There are 8 hidden switches. A switch that is on adds its own fixed numbers to the row, and there is some noise. The rows also spread widely along 8 directions, which tell nothing about the answers.
In the rows, 128 means zero.
Some rows, each with its switches (1 for on, 0 for off) after it:
[132 128 144 142 131 122 154 152 137  94 117 128 142 153 148 141 138 152
 107 153]
0 0 1 1 1 0 1 1
[143 109 145 160 156 179 148 146 153  93  64 140 129 113 157 118 166  99
  93  95]
0 1 0 1 0 0 1 1
[ 81 132 164 162 123 116 167 132 142 121 178 145 108 129 158 167 154 146
  95 124]
1 1 1 0 0 0 1 0
[109  91 119 201 169 196 107 165 136 131 118 157  74 127 124 150 143 165
 135  55]
1 1 1 0 0 0 1 0
[132 119 131 141 137 130 147 145 121  95 149 149 130 151 133 139 114 143
 106 156]
0 1 0 0 0 0 1 1
[161 115 135 126 196 186 103 165  96  85 122 115 135 164 119 131 107 162
 157 154]
1 1 0 0 0 0 0 1
[116 123 135 123 135 118 137 169 131  96 105 132 152 145 130 130 121 135
 131 141]
0 0 0 0 1 0 1 1
[128  89 149 140 136 121 132 149 115  78 148 110 107 122 157 147 130 137
 119 144]
1 0 1 1 1 0 1 1
[129 168 155  99 116 104 160 176 126  80 106 118 186 181 133 134 116 146
 115 189]
0 1 1 1 0 1 1 1
[168 111 117 129 164 158  80 185 107  73 133 143 158 196 107 130  74 145
 122 171]
1 0 0 1 1 0 0 1
[165  82 126 143 143 132 131 148 102  79 134 133 116 136 141 125 109 134
  97 149]
1 1 0 0 1 0 0 1
[150 142 118 177 134 138 120 194 124 132 104 127 130 177  88 144 122 252
 149 115]
0 1 1 1 1 0 1 0
[128 104 145 163 125 144  98 167 132  98 157 124 110  98 119 150 126 122
 125  95]
1 0 0 1 0 0 0 1
[128 134 130 104 172 152 124 175 117  83 118 155 177 219 128 134  96 146
 121 183]
0 1 0 1 1 0 0 1
[143 121 119 149 108  96 178 164 131 116  74 138 129 138 135 120 136 160
  91 125]
0 1 0 0 1 1 0 1
[125 122 160 165 213 201 156 130 131 112 130 119  99 171 166 158 172 195
 130 137]
1 1 1 1 0 0 1 1
[126 114 123 153 117 117 145 148 132 111 121 151 122 130 145 136 121 130
 100 119]
0 0 1 1 0 0 0 1
[ 95 114 128 152 124 119 157 163 141 121 112 166 128 155 142 139 134 145
  92 110]
0 1 0 1 1 0 0 1
[ 77 125 128 147 101  83 189 149 150 131 114 153 113 120 151 142 147 134
  95 109]
0 0 0 0 0 1 1 1
[154 135 118 135 172 138 191 130 127 125  53 144 146 174 170 108 143 170
 100 144]
0 0 0 1 0 0 0 1
[ 91 113 135 144 143 117 177 152 120 130 125 133  96 151 156 149 144 180
 114 117]
1 1 0 1 0 1 0 1
[133 100 119 140 121 112 149 168 117  93 113 132 117 151 130 131 119 167
 107 143]
0 1 0 1 1 1 1 1
[186 116 132 120 188 184  99 130 112  66 131 127 149 148 135 123 111 104
 132 174]
0 0 0 0 0 0 0 0

New rows, each followed by its switches (1 for on, 0 for off):
[109 113 146 110 163 131 152 126 109  95 145 116 117 126 163 146 133 129
 149 154]
0 0 1 0 0 0 0 1
[109 130 124 154  75  70 193 165 136 128  83 139 117 113 140 129 140 159
  94 104]
0 1 1 0 0 1 1 1
[138 104 133 159 128 128 130 172 111 110 116 110 104 103 115 131 125 178
 143  96]
1 1 0 0 0 0 1 1
[138 124 117 109 142 110 158 157 108  97 102 137 145 176 139 124 111 155
 115 169]
0 1 0 0 1 1 0 0
[140 126 134 171 129 144 156 150 151 109 104 167 138 149 142 136 144 123
  69 125]
0 1 1 0 1 0 0 1
[143 132 121 157 126  95 183 150 132 126  86 135 130 150 138 124 139 198
 105 137]
0 0 0 0 1 0 1 1
[135 139 151 147 155 160 128 172 141  96 120 112 137 161 117 149 150 181
 135 141]
0 1 0 1 1 1 1 0
[118 126 135 126 185 176 127 163 131 102  97 119 130 154 135 140 141 146
 157 128]
0 0 0 1 0 1 0 1
[143 119 132 158 116 109 143 156 105 114 146 107 102 116 113 145 121 208
 147 129]
0 1 1 0 0 0 1 1
[ 72 106 152 123 128 120 132 171 128  85 154 149 135 151 146 153 117 104
 109 140]
1 1 1 0 1 0 1 1
[ 84  87 150 144 138 127 141 144 115  97 173 126  86 117 157 160 134 143
 125 118]
1 1 1 1 0 0 1 1
[121 129 128 133 146 133 158 139 124 105 120 158 139 168 152 134 122 142
 105 153]
0 1 1 0 0 0 1 0
[125 114 122 146 135 114 169 150 127 107 113 156 130 163 143 130 126 161
  93 147]
0 1 0 0 1 0 1 1
[112 128 125 236 106 153 147 178 185 149 113 169  89 122 100 161 176 179
  81  54]
0 1 0 0 1 1 1 1
[115 134 167 127 106  92 148 174 124  87 136 108 149 133 135 144 129 148
 119 147]
1 1 1 0 1 0 1 1
[104 121 154 113 150 121 170 133 117  98 132 100 113 118 156 143 153 152
 144 147]
0 1 0 0 0 1 1 0
[120 126 180  90 134 107 160 132 112  71 128 100 155 120 185 130 140  91
 110 160]
1 1 1 1 0 0 0 0
[140 147 145 118 132 117 161 163 135 102  58 129 177 142 144 111 141 127
 110 133]
0 1 0 0 1 0 0 0
[132 113 174 106 164 131 147 149 118  88  76  67 138  94 168 122 168 135
 156 117]
1 0 0 1 1 0 0 0
[ 88 130 122 150 127 109 173 156 152 122 115 185 143 194 158 146 127 145
  75 144]
0 0 1 1 1 0 1 1
[167 110 133 154 157 140 131 169 102 115  90 100 117 142 124 125 131 218
 143 114]
1 1 0 1 1 0 0 0
[160 143 127 136 139 119 141 170 117 105 109 134 159 188 123 125  99 190
 111 167]
1 0 0 1 0 0 1 1
[122 123 130 151 132 142 123 163 133 110 135 141 120 139 121 146 129 145
 120 116]
0 1 0 1 0 1 0 0
[ 97 135 145 163  85  80 181 157 148 121 137 151 129 134 140 151 143 157
  83 126]
0 1 1 0 1 0 1 1
[ 95  97 143 144 133 146 112 148 155  88 140 165 131 105 147 142 137  43
  96 103]
0 0 0 0 1 0 0 0
[129 118 163 138 139 115 172 137 127  98 115 112 126 121 163 132 159 150
 104 135]
1 1 0 0 1 0 1 0
[117 143 123 151 164 143 161 137 137 129 130 168 132 184 147 149 128 163
 109 151]
0 0 1 0 0 0 0 1
[124 112 135 149 122 108 152 148 129 103 136 119 105 134 144 150 140 168
 116 140]
0 0 1 1 1 1 1 0
[113 126 131 138 186 157 148 166 123 119 110 153 140 201 139 140 127 178
 121 144]
1 1 0 0 1 0 0 1
[147 122 109 112 129 101 152 185 106  95  65 137 165 187 127 106  93 181
 117 158]
0 1 0 1 1 0 1 1
[128 123 128 136 131 119 152 157 127 105 111 140 133 144 142 131 121 125
 100 138]
1 0 0 0 0 1 0 1
[108 117 134 106 107  75 173 145 105 101 107 125 135 121 160 121 118 140
 125 137]
0 1 1 0 0 0 1 0
[109 141 147 154 131 105 208 137 132 134 112 138 112 153 167 146 160 176
  86 135]
1 1 1 0 0 1 0 1
[127 105 134 125  85  94 114 182 124  86 100 127 149  87 118 117 111  91
 122  98]
0 1 0 0 1 0 0 0
[130 133 137 143 143 123 156 170 137 113  86 125 139 153 137 133 141 156
 111 132]
1 0 0 0 1 1 0 1
[129 125 137 134 149 145 149 163 138  91 103 144 144 173 141 136 136 132
  95 150]
0 1 0 1 1 1 0 1
[149 132 108 133 113  87 165 163 126 118  73 140 148 154 132 115 119 160
 102 141]
0 0 0 0 1 1 0 0
[129  66 146 130 153 131 150 128 102  65 153 121  96 134 180 140 128 124
  96 161]
1 1 1 1 1 0 1 1
[108 115 124 172 138 140 135 164 135 121 141 146  96 148 125 158 128 167
 117 116]
1 0 1 0 0 1 1 1
[ 87 117 142 136 104  75 196 133 138 127 111 154 127 119 171 133 150 127
  84 115]
0 1 0 0 1 0 0 0
[129 122 135 172 130 146 131 188 141 104 109 139 125 169 121 147 134 172
  98 121]
1 1 1 1 1 1 1 1
[138 134 134 169 150 160 115 153 141 106 166 143 123 145 107 157 124 162
 128 140]
0 0 0 0 0 0 1 1
[ 99 153 172 160 119 124 152 186 152 116 115 119 146 148 130 158 160 180
 116 111]
1 1 1 1 1 0 1 1
[171 119 116 127 129  99 166 167 116  95  46 135 164 162 147  94 109 148
  90 152]
1 0 0 0 1 0 1 1
[ 85 108 143 117 107  90 155 176 124 106  79 142 147 135 165 122 125 107
 101 102]
1 1 1 1 1 0 0 0
[156 149 135 154 144 140 135 174 119 114 118 113 139 161 103 139 123 223
 147 140]
0 1 0 1 0 0 1 1
[107 103 124 154 139 139 131 159 127 106 150 166 115 168 138 155 119 145
 102 131]
0 1 1 1 1 0 0 1
[ 98 160 169 123 142 148 124 175 159  96 115 146 187 152 127 145 144  94
 118 130]
0 1 0 0 1 0 0 0
[175 107 120 135 139 140 102 192 101  78 101 108 141 152  97 121  96 187
 151 142]
0 1 0 1 1 0 1 1
[107  83 132 170 102 110 122 172 131 103 141 135  96 109 134 149 124 140
 108  92]
1 0 1 1 1 0 1 1
[172 126 136 147 132 126 162 142 143  87  84 138 156 140 148 115 139 122
  80 154]
0 0 0 0 1 0 1 1
[123 101 142 141 136 126 151 150 126  92 122 123 117 117 142 134 143 139
 120 127]
0 1 0 0 1 0 1 1
[149 132 143 170 132 139 170 124 157 105 119 152 132 134 157 135 156 130
  68 138]
0 0 0 1 0 0 1 1
[ 99 103 132 134 122 125 124 174 122 106 117 134 120 108 128 136 121 126
 138  90]
0 1 0 1 0 0 0 1
[138 108 120 143 146 137 142 157 124 102 106 152 132 155 134 126 120 143
 108 134]
0 1 0 0 1 0 0 1
[125 119 120 122  95  87 153 162 128  99 102 140 140 115 136 120 111 100
 103 131]
0 0 0 0 0 1 0 1
[132 130 146 139 139 124 153 144 118 111 129 113 124 133 138 137 139 187
 136 133]
0 1 0 1 0 0 1 0
[158  98 106 112 155 150 105 172  98  70 103 137 140 171 123 122  91 125
 131 163]
0 1 1 0 1 1 0 0
[ 86 109 130 122 156 131 146 166 120 104 115 162 139 199 162 138 113 147
 107 146]
1 1 1 1 1 0 1 0
[101 106 119 162 164 143 172 141 134 127 121 167 103 172 151 144 144 178
 104 128]
0 1 0 0 1 0 1 1
[123 143 161 127 151 149 115 170 146  78 146 125 166 165 122 153 128 135
 130 165]
0 0 0 1 1 0 1 1
[122 104 120 125 131 108 146 163 111  90 129 147 136 174 137 132 102 161
 110 160]
0 1 0 1 1 0 1 1
[123 114 144 150 140 166  93 182 143  94 110 133 142 123 114 137 136 118
 133  91]
0 1 0 1 1 0 0 0
[115 133 138 112 133 113 157 151 121  99 121 147 156 151 143 129 114 120
 111 153]
0 1 0 0 0 0 0 1
[139 122 148 152 180 186 108 156 132  88 162 135 130 159 115 158 135 152
 134 150]
0 1 0 0 1 0 0 1
[131 129 143 161 141 114 158 160 128 132 111 111 117 129 131 142 148 203
 134 113]
1 0 0 0 1 0 0 1
[173 109 144 108 145 132 124 153 115  55 101 100 159 121 137 114 119 108
 131 170]
0 0 0 0 1 0 1 1
[ 52 125 150 159 134 129 162 160 163 137 109 155 116 120 146 152 173 138
 120  70]
0 1 0 0 1 0 1 0
[157 130 133 143 143 132 147 145 138  93 105 141 152 164 146 125 131 147
  93 158]
0 0 0 1 1 0 1 0
[126 155 152 138 137 125 152 164 125 112 143 138 155 186 136 151 119 178
 107 161]
1 1 1 1 0 0 0 1
[138 116 161 120 135 103 146 156 102  86 151  92 130 125 136 141 127 166
 135 156]
1 1 0 0 1 0 0 1
[124 106 114 109 180 151 145 138 104 100 100 158 137 183 162 119 108 137
 120 152]
0 1 0 1 0 0 0 0
[128 158 136 167 165 165 139 156 159 128 106 161 153 181 131 148 148 159
 110 130]
0 0 1 0 1 0 0 0
[115 164 152 152 188 160 171 151 158 128 104 140 145 202 148 151 170 188
 108 156]
1 0 0 0 1 1 1 0
[154 125  99 170 140 140 121 158 125 126 137 165 121 162 103 139  99 180
 117 132]
0 0 0 0 0 0 0 1
[111 106 102 156 130 115 152 157 123 127 132 168 107 167 129 143 117 169
  99 129]
0 1 0 0 1 1 0 0
[123 106 120 145 126 115 157 154 125  96 141 153 115 162 133 143 120 151
  92 158]
0 1 0 0 1 1 1 1
[155 150 167 159 147 170 116 157 154  79 152 133 162 161 120 152 146 138
  98 160]
0 1 0 1 1 0 1 0
[123 146 127 190 147 174 124 171 159 136 112 168 132 155 103 146 142 170
 117  88]
0 1 0 0 0 0 1 0
[126 106 169 114 152 114 170 132 102  81 133  68 109 103 162 142 157 173
 160 159]
0 1 1 0 1 0 1 1
